The groups are shells around one centre, one inside the other: the same stretched ball of 5 dimensions in 7 sizes.
In the rows, 128 means zero.
Known rows, each followed by its group:
[135 149 114 197 134  96 130 147 151  60 162 149 103 111 164 134 122 147
 185 125 119 110 169 154  92] : Z_878
[129 151 127 189 120 101 130 138 154  62 144 157  80  99 175 116 142 142
 170 132 134 119 160 161 109] : Z_793
[124 154 138 173 105 103 135 135 149  70 146 147  86  90 175 112 150 142
 161 127 131 116 155 158 108] : Z_793
[132 153 126 191 129  97 133 142 150  69 166 139 106 102 166 137 121 141
 183 122 121 105 172 152  87] : Z_793
[129 150 139 206 144 109 141 130 164  59 132 158  73  83 167 135 136 126
 170 142 165 116 179 169 117] : Z_661
[126 155 139 178 115 103 139 137 149  72 155 138 100  89 167 128 138 138
 169 123 130 108 165 155  98] : Z_524
[130 154 138 195 138 105 142 137 156  67 154 140  98  88 160 142 126 132
 177 127 141 107 178 159  98] : Z_260
[124 159 143 175 106  97 132 133 149  80 161 136  94  89 179 121 136 137
 171 121 124 109 162 152  91] : Z_793
[129 147 127 191 128 108 140 138 154  56 139 155  91  93 163 129 144 141
 167 134 144 112 166 162 113] : Z_524
[127 157 144 183 122 103 139 136 153  74 156 136  95  86 165 131 133 133
 171 123 133 110 170 157  97] : Z_700
[120 151 144 175 104 110 140 126 154  64 127 156  76  78 179 111 163 136
 150 137 155 116 154 164 123] : Z_180
[128 154 145 203 139 107 138 129 164  66 136 154  69  82 172 130 134 124
 171 139 160 118 177 167 113] : Z_661
[130 148 127 190 133 109 144 141 153  57 144 148 100  93 155 136 140 141
 169 130 141 109 169 161 109] : Z_661
[130 150 130 200 134 102 135 133 157  62 148 152  91  94 172 137 129 134
 177 134 146 108 174 159 101] : Z_700
[120 151 146 181 108 112 140 122 158  62 119 162  65  75 182 109 165 132
 149 143 166 119 156 168 130] : Z_180
[131 159 139 188 129  97 135 141 152  78 169 131 101  94 163 136 118 134
 183 118 120 109 175 153  84] : Z_878
[125 150 130 174 106 104 137 136 147  64 146 149  97  92 172 119 151 145
 162 128 133 109 155 156 108] : Z_180
[123 154 151 193 124 110 140 122 162  67 128 156  67  74 179 124 147 123
 160 142 169 116 171 168 120] : Z_260
[118 156 157 182 107 108 139 116 158  72 129 152  71  69 189 119 154 123
 154 140 167 112 164 163 116] : Z_878
[128 154 134 179 117 101 137 139 148  71 160 137 106  93 166 131 133 140
 173 121 125 105 166 153  93] : Z_524
[127 152 135 194 122 100 130 130 157  65 142 156  77  92 182 122 138 134
 171 136 146 115 166 160 107] : Z_793
[124 153 135 168 101 103 137 137 146  69 150 143  99  90 173 116 151 145
 161 124 126 110 153 154 104] : Z_661
[126 151 144 197 133 111 143 126 162  60 128 157  74  78 171 130 145 126
 162 142 168 115 173 168 121] : Z_260
[128 155 134 180 114 100 131 140 151  70 152 147  84  97 172 113 140 143
 169 125 123 119 158 158 103] : Z_260
[125 157 150 189 126 105 140 128 157  74 147 141  87  79 171 134 133 125
 170 130 150 109 175 160 102] : Z_260
[126 158 148 192 127 101 136 128 157  76 154 139  90  82 176 137 126 125
 176 129 145 106 177 157  94] : Z_180
[125 160 149 180 112  99 132 132 153  80 154 139  81  86 178 117 136 132
 169 124 130 116 164 157  98] : Z_180
[126 152 141 186 122 110 140 133 158  62 129 157  69  84 168 113 153 135
 158 137 152 124 161 168 124] : Z_661
[127 155 138 192 125  98 135 131 153  73 159 140 102  89 176 141 124 131
 179 127 139 101 175 153  89] : Z_878
[123 154 145 178 111 108 140 130 154  68 136 150  79  81 174 115 153 135
 157 132 147 116 159 163 116] : Z_524
[125 155 142 175 114 106 141 136 150  72 151 138  96  85 165 124 143 138
 165 123 132 110 163 157 103] : Z_180
[125 156 148 185 120 108 138 131 159  70 135 151  68  81 173 114 147 131
 161 133 149 123 164 166 117] : Z_661
[131 145 118 194 127 105 133 140 155  51 135 165  80 102 169 118 147 147
 167 137 140 120 159 164 119] : Z_878
[130 153 136 201 134 102 133 132 161  65 142 155  73  91 174 126 132 130
 174 136 148 118 173 164 108] : Z_700
[126 152 140 192 128 107 141 130 157  65 143 148  90  83 170 135 137 130
 169 134 153 108 173 160 106] : Z_524
[130 147 125 199 136 105 139 136 156  56 144 154  96  94 165 139 134 138
 174 135 148 107 173 160 107] : Z_260
[133 154 124 192 127  92 127 144 150  71 170 141 101 107 170 131 118 143
 187 120 113 110 170 151  84] : Z_878
[123 151 142 193 120 107 136 122 160  62 128 161  70  80 184 122 149 128
 161 143 165 115 166 165 119] : Z_700
[127 150 138 192 130 111 143 133 158  59 133 154  83  84 165 129 146 133
 163 137 156 114 169 165 118] : Z_793
[128 155 132 178 112  97 132 140 147  73 163 139 101  98 171 124 134 143
 174 120 118 109 162 152  91] : Z_524
[123 151 137 175 106 107 138 132 151  64 136 152  85  86 175 113 157 141
 156 132 143 115 154 161 116] : Z_700
[126 150 133 182 118 108 142 134 152  61 141 149  96  87 168 128 147 139
 163 132 145 108 163 159 110] : Z_700

New rows, each followed by its group:
[130 154 129 185 120  96 132 140 148  72 168 137 109 100 169 135 124 141
 181 120 119 103 168 150  85] : Z_700
[127 147 127 185 118 108 137 137 154  55 132 161  79  93 169 114 154 144
 160 136 144 119 156 164 122] : Z_260
[126 150 131 186 115 105 132 133 155  60 133 162  71  93 178 109 153 141
 161 137 144 122 156 164 120] : Z_700
[127 157 146 189 124 102 135 132 157  73 148 145  78  86 173 123 134 130
 171 129 141 117 170 161 104] : Z_793
[124 152 148 190 125 114 144 126 162  61 121 159  65  75 171 118 156 128
 154 142 168 121 166 171 130] : Z_878
[122 156 154 191 120 108 139 119 161  71 131 153  69  72 184 124 145 121
 161 140 167 114 171 165 115] : Z_180
[128 159 146 188 127 101 137 135 155  77 158 135  92  86 167 134 126 129
 176 123 134 110 175 157  93] : Z_180
[123 151 146 192 123 110 140 123 161  62 126 159  69  77 178 123 151 127
 159 143 168 116 168 167 123] : Z_793
[124 160 153 181 116 103 137 130 155  79 151 137  83  80 174 123 137 128
 167 125 140 113 169 159 100] : Z_180
[125 149 136 187 117 109 137 131 158  58 125 164  67  86 176 110 158 138
 156 140 154 123 157 168 127] : Z_700
[126 151 144 203 137 109 141 124 163  61 131 156  76  78 173 137 138 123
 168 143 170 111 178 166 115] : Z_878
[127 152 130 174 114 104 140 142 146  66 156 139 109  94 161 129 141 146
 168 121 123 106 161 153  99] : Z_878
[133 153 124 190 131  96 134 146 148  69 172 134 115 104 160 142 117 143
 186 118 114 103 173 150  82] : Z_180
[130 156 127 182 115  92 127 143 146  75 173 136 107 105 173 128 123 145
 183 116 107 106 164 148  81] : Z_878
[130 152 123 184 118  95 129 144 147  68 164 143 102 105 170 125 130 147
 179 121 114 110 162 152  91] : Z_260
[124 156 154 191 126 110 142 124 162  70 132 150  70  73 174 125 145 122
 161 138 164 116 172 167 117] : Z_661
[127 154 133 182 114  97 133 136 148  72 161 140 103  95 175 130 131 139
 175 123 126 104 165 151  90] : Z_793
[125 154 149 192 131 111 145 128 160  68 137 146  81  76 166 133 140 125
 165 135 160 112 175 165 113] : Z_878
[129 152 141 200 142 110 145 132 161  62 138 149  86  82 161 141 134 127
 170 136 160 111 180 165 111] : Z_878
[128 160 148 187 126 101 137 134 155  79 160 133  93  86 168 134 125 129
 176 122 133 110 175 156  92] : Z_661
[133 153 121 189 126  95 128 147 150  67 163 145  96 109 165 124 126 147
 182 121 112 115 164 155  93] : Z_878
[122 154 144 174 108 106 141 130 150  71 146 141  97  81 172 125 148 136
 161 127 141 106 162 156 105] : Z_180
[132 149 127 194 139 106 143 142 153  60 153 143 107  95 153 144 129 139
 177 127 137 105 176 158 100] : Z_661
[123 150 137 180 108 108 136 130 155  60 126 163  68  86 179 105 162 140
 153 139 150 123 152 166 127] : Z_180
[128 151 133 197 129 102 135 131 157  63 145 153  89  91 176 135 133 133
 174 135 149 108 172 159 103] : Z_700
[122 152 145 179 109 110 139 127 155  65 128 156  72  79 178 112 159 134
 153 137 155 118 157 165 123] : Z_793
[121 154 145 174 107 108 142 128 151  70 141 144  92  78 174 123 151 134
 158 130 147 108 161 158 109] : Z_180
[121 157 147 174 102 100 134 126 150  77 151 141  92  82 185 122 143 133
 164 127 138 106 161 153  98] : Z_260
[128 158 137 174 112  98 134 142 147  77 164 134  99  95 167 120 134 143
 173 117 114 112 161 153  92] : Z_661
[123 157 148 179 109 103 134 129 154  75 143 147  75  83 180 112 146 133
 162 130 140 118 160 161 109] : Z_524
[127 153 142 186 128 109 146 135 154  68 147 140  98  82 160 137 137 132
 168 128 145 106 173 159 104] : Z_878
[127 158 142 189 122  97 132 131 153  77 161 138  95  90 178 134 124 130
 179 125 133 106 173 153  88] : Z_260
[129 153 140 200 136 106 137 131 162  64 137 154  73  86 170 128 136 129
 170 137 154 118 173 166 113] : Z_793
[132 149 128 201 141 105 139 138 157  59 148 149  96  94 161 142 128 135
 178 132 144 108 177 160 103] : Z_793
[133 150 118 184 126  99 136 149 146  64 167 138 117 107 157 137 127 150
 181 118 112 104 166 151  89] : Z_878
[123 149 135 180 110 109 138 131 154  59 128 161  76  86 176 111 161 141
 154 138 151 118 154 164 124] : Z_260
[124 156 142 187 114  99 131 127 155  73 149 148  83  87 185 124 136 130
 170 131 143 110 167 157  99] : Z_793
[133 147 123 198 143 108 143 143 156  54 145 151  98  96 152 140 133 141
 174 132 142 111 174 162 109] : Z_661
[128 151 137 200 132 105 135 130 161  61 134 160  70  88 175 124 140 131
 168 140 156 118 170 166 116] : Z_524
[126 150 128 175 107 102 135 138 147  64 148 150  95  96 173 117 149 147
 164 127 128 111 154 156 106] : Z_260
[122 158 148 177 106 100 135 127 150  80 156 137  94  82 182 126 137 131
 168 125 137 105 165 153  94] : Z_260
[133 147 117 200 134 101 131 141 156  54 144 161  84 105 169 126 135 144
 176 135 137 117 166 162 109] : Z_661
[121 150 143 183 107 110 137 123 158  60 118 167  61  79 186 105 166 134
 149 145 165 122 154 168 132] : Z_661
[131 157 133 183 123  97 134 145 149  75 169 133 103 100 162 129 124 142
 180 116 112 111 168 153  87] : Z_661
[122 150 134 179 101 104 132 127 153  62 130 163  73  88 187 106 160 141
 155 138 148 118 150 161 120] : Z_878
[127 147 124 184 115 105 135 136 151  56 138 159  89  96 173 119 151 145
 163 134 140 113 157 160 114] : Z_180
[131 150 125 186 127 103 138 144 151  62 153 145 100  99 160 130 135 145
 173 125 127 111 166 157 102] : Z_524
[128 149 124 191 117  99 128 135 154  59 141 162  80 100 181 116 144 143
 169 136 138 116 158 160 110] : Z_878
[128 153 136 198 128 101 130 131 160  65 140 157  71  92 179 121 136 132
 172 137 147 119 168 164 110] : Z_700
[127 156 142 180 120 104 139 137 152  73 154 137  94  87 165 127 136 136
 169 123 131 111 167 158 100] : Z_700
[125 154 133 175 104  97 131 135 146  72 157 143  99  95 179 120 141 143
 169 124 124 107 157 151  95] : Z_260
[125 157 142 174 107 101 135 135 149  76 155 139  93  88 174 119 141 138
 166 122 127 111 160 155  99] : Z_524
[127 149 125 177 111 104 136 140 148  60 146 151  95  98 168 117 149 149
 164 128 128 113 155 157 109] : Z_180
[121 150 144 181 109 112 140 124 157  60 120 162  68  76 181 111 164 133
 150 143 165 118 157 167 129] : Z_180
[123 149 139 188 118 108 140 125 156  61 133 156  86  80 179 129 149 131
 161 139 161 107 166 161 114] : Z_878
